There are 3 ways to turn a row about zero (a turn may also mirror it). The second row of each pair is the first, turned, with some noise. The first 27 pairs use one turn. New pairs use 2 turns, one after the other, and a turn may come again.
In the rows, zero is written as 128.
Known pairs, each followed by its turns in order:
[109 144 149 179 158 127 111 126]
[ 97 176 111 132 162 117 114 137] => monip

[143 161  87 172 111 156 177 177]
[162  94  95 164 142 100  81 180] => monip

[168 140  81  85 127 143 134 100]
[ 99 102 175 163 117 110 118 164] => lipag

[167 163 154 145 131 173 101 128]
[137 121 100 122  95 171 102  78] => mer

[154 162 163 145 140 168 135 166]
[146 154 103  90  97 163  92 106] => mer

[ 96  91 145  99 137 123 148  90]
[170 168 155 113 129 108 110 147] => lipag

[ 87 175 138 113 174 154 145 113]
[ 86 148 138  98 106 134  73 152] => monip

[142 106 119 120  78 143 162 168]
[114 116 126 135  78 123  81  88] => lipag

[114 133 146 162 131  80 106 121]
[ 83 168 140 148 129 112 128 113] => mer

[ 90 100 126 130  98 120 142 119]
[114  95 161 133 153 130 130 113] => monip

[144 111 176  95  81  84 163 131]
[117 150 151  85 184 142 176 120] => mer

[153 162  92  94 103 123 163 162]
[193 134 113 113 180 127 109 120] => mer

[131 155 119 163 128 177 115 177]
[123 124  75 167 139 142 108 182] => monip

[141 166 121 132 167 115 103 166]
[148 160  86  97 134 146 119 156] => monip

[103 164 143 144 100  90 127 164]
[144 118  98 110 180 153  95 113] => monip

[ 78 146 114  76 122 143 169 160]
[181  84 122 123 104  74  99 124] => lipag

[ 92  82 110 149  92 157 115 143]
[ 99 145 106  81 122 100  91 115] => lipag

[120 155 108  92 107 126 105 148]
[167 142 110 163 146 137 132 133] => mer

[116  81 152 165 157 117 113 120]
[130 190 119 114 158 130 141 112] => lipag

[ 89  77 179 110 153 139 138  80]
[184 202 139 114 154 109 103 148] => lipag

[164 121 165 136 152 151 126 125]
[108 118 140  99 105 168 108 117] => mer

[140 137 162 138 168 171 146 170]
[147 122  86 178 167 126 113 101] => lipag

[111 102 161 136 126  98  89 123]
[ 86 158 163 151 117 138 155 130] => mer

[144  88 121  98 161 154 175 176]
[121  82 101 101  91  85 156 165] => monip

[159 106 117 173 170  81 123 165]
[110 155 187 126 125 103  69 121] => mer

[116 172 147 111 153 174 116 146]
[ 95 139  98 121  98 153  96 159] => monip

[103 104 171 109 141 171  79 154]
[134 163  56 139 130 104 107 154] => lipag

New pairs, each followed by its turns in order:
[116 126 123  91 151 128  79 151]
[122  95 141 110 104 117 153  81] => lipag lipag

[154 161 111  82 101 140  87 105]
[115 155 143 176 112  79 138 164] => mer monip

[ 94 108 178 169  96  90 137 176]
[199  65 130 127 104 158 140 142] => mer lipag

[124 179 155 136  89  91 148 102]
[ 90  90 117 175 110 156 126  94] => monip mer

[133 159 160  81 129 115  91  78]
[127 102  60 126 124 157 170 101] => monip mer

[115  87 168 107 158 108 130 128]
[147 167 113 102 103 147 141 163] => mer mer

[149  96 166  87 152 159 144 113]
[ 95 111  99 130 147 178 169 124] => lipag lipag

[175 139 100 125  87  98 118 164]
[168 140 115 161  88  90 156 140] => monip monip

[178 132 155 131 145 135  92 139]
[161 110  89 122 145  92 113 113] => monip mer

[114 179  91 113 167 109 152 103]
[151 186 132 169 124 123 132  81] => lipag lipag

[ 83 132 145  83 113 157  95 114]
[171 118 119  80 106  85 110 122] => mer mer

[128 153 146 161 176 104 112 160]
[135 132 158 127 106  69 104 154] => lipag monip

[ 95  84 157 161 117 120  98 146]
[119 101 110 133 148 130  76  81] => mer monip

[128 164 144  90  80  92 118 122]
[145  73 103 164 115 139 150 115] => lipag monip

[ 95 106  83  92 122 173  88 169]
[ 93  59  88 130 121 104 144 164] => monip monip

[ 97 154  78 148 117 115 127 136]
[179 161 127 121 161 115 123 123] => mer monip

[139 130 175  92 159 164 178  81]
[112 153 108 164 153 101 215 113] => monip mer

[133 106 119 168 111  98 110  92]
[152 125 148 141 171 163 148 120] => monip lipag

[161 112 148 117 173 145 125  92]
[117 165  84 122 151 115  95 146] => lipag monip

[107  81 159 157 132 169 125 165]
[ 98  92 153 109 142 117 171 182] => lipag lipag

[167 154 143 174 178 157  88 108]
[ 88 144 107  71 123 139 100 179] => mer lipag

[148 139 175 120  83  87 171 128]
[116 108  87 128 161 150 101 188] => mer mer

[156  82 104 126 124 145 147 161]
[140 168 123 172 100 154 128 128] => mer lipag

[ 95 133 150 100 150 102  88 107]
[172 113 117 141 139 114  96 174] => monip lipag

[174 179 178 170 123 169 122  83]
[130  57 101 180 125 109 178 140] => mer mer

[131 179  77  90  95 171 172 167]
[206 163 123 128  74 105 171 148] => mer monip

[139 169 113  77 111 115 158 178]
[ 73 153 135 163  83 101 107 148] => monip lipag

[122  77 106 106  77 102 141 114]
[154 122 109 112  74 163 119 164] => lipag lipag

[175 156 172  95 146 120  87 139]
[ 79 152 128 174 102 149 114 162] => mer monip

[138  92 122 123  77 106 143 168]
[172 139 152 176 128 159 145 122] => mer lipag

[103 105  94  99 124  81  98 123]
[168 145 130 191 131 130 100 130] => monip lipag

[101 174 175  90 136  97 112  84]
[117  98  65 166 116 171 171 128] => monip mer

[169  99 129 133 117 141 131 144]
[112 147 142 150 153 147 103 129] => lipag monip

[ 86  77 156 152 136 170 179 177]
[123 151 185 152 132  75 142 207] => monip mer

[ 79 167 158  79 113  91  91  85]
[116  86  71 138  97 193 164 141] => monip mer

[159 176 107  81 123  85 158 120]
[164 136 124 153  70 168 166  94] => monip monip

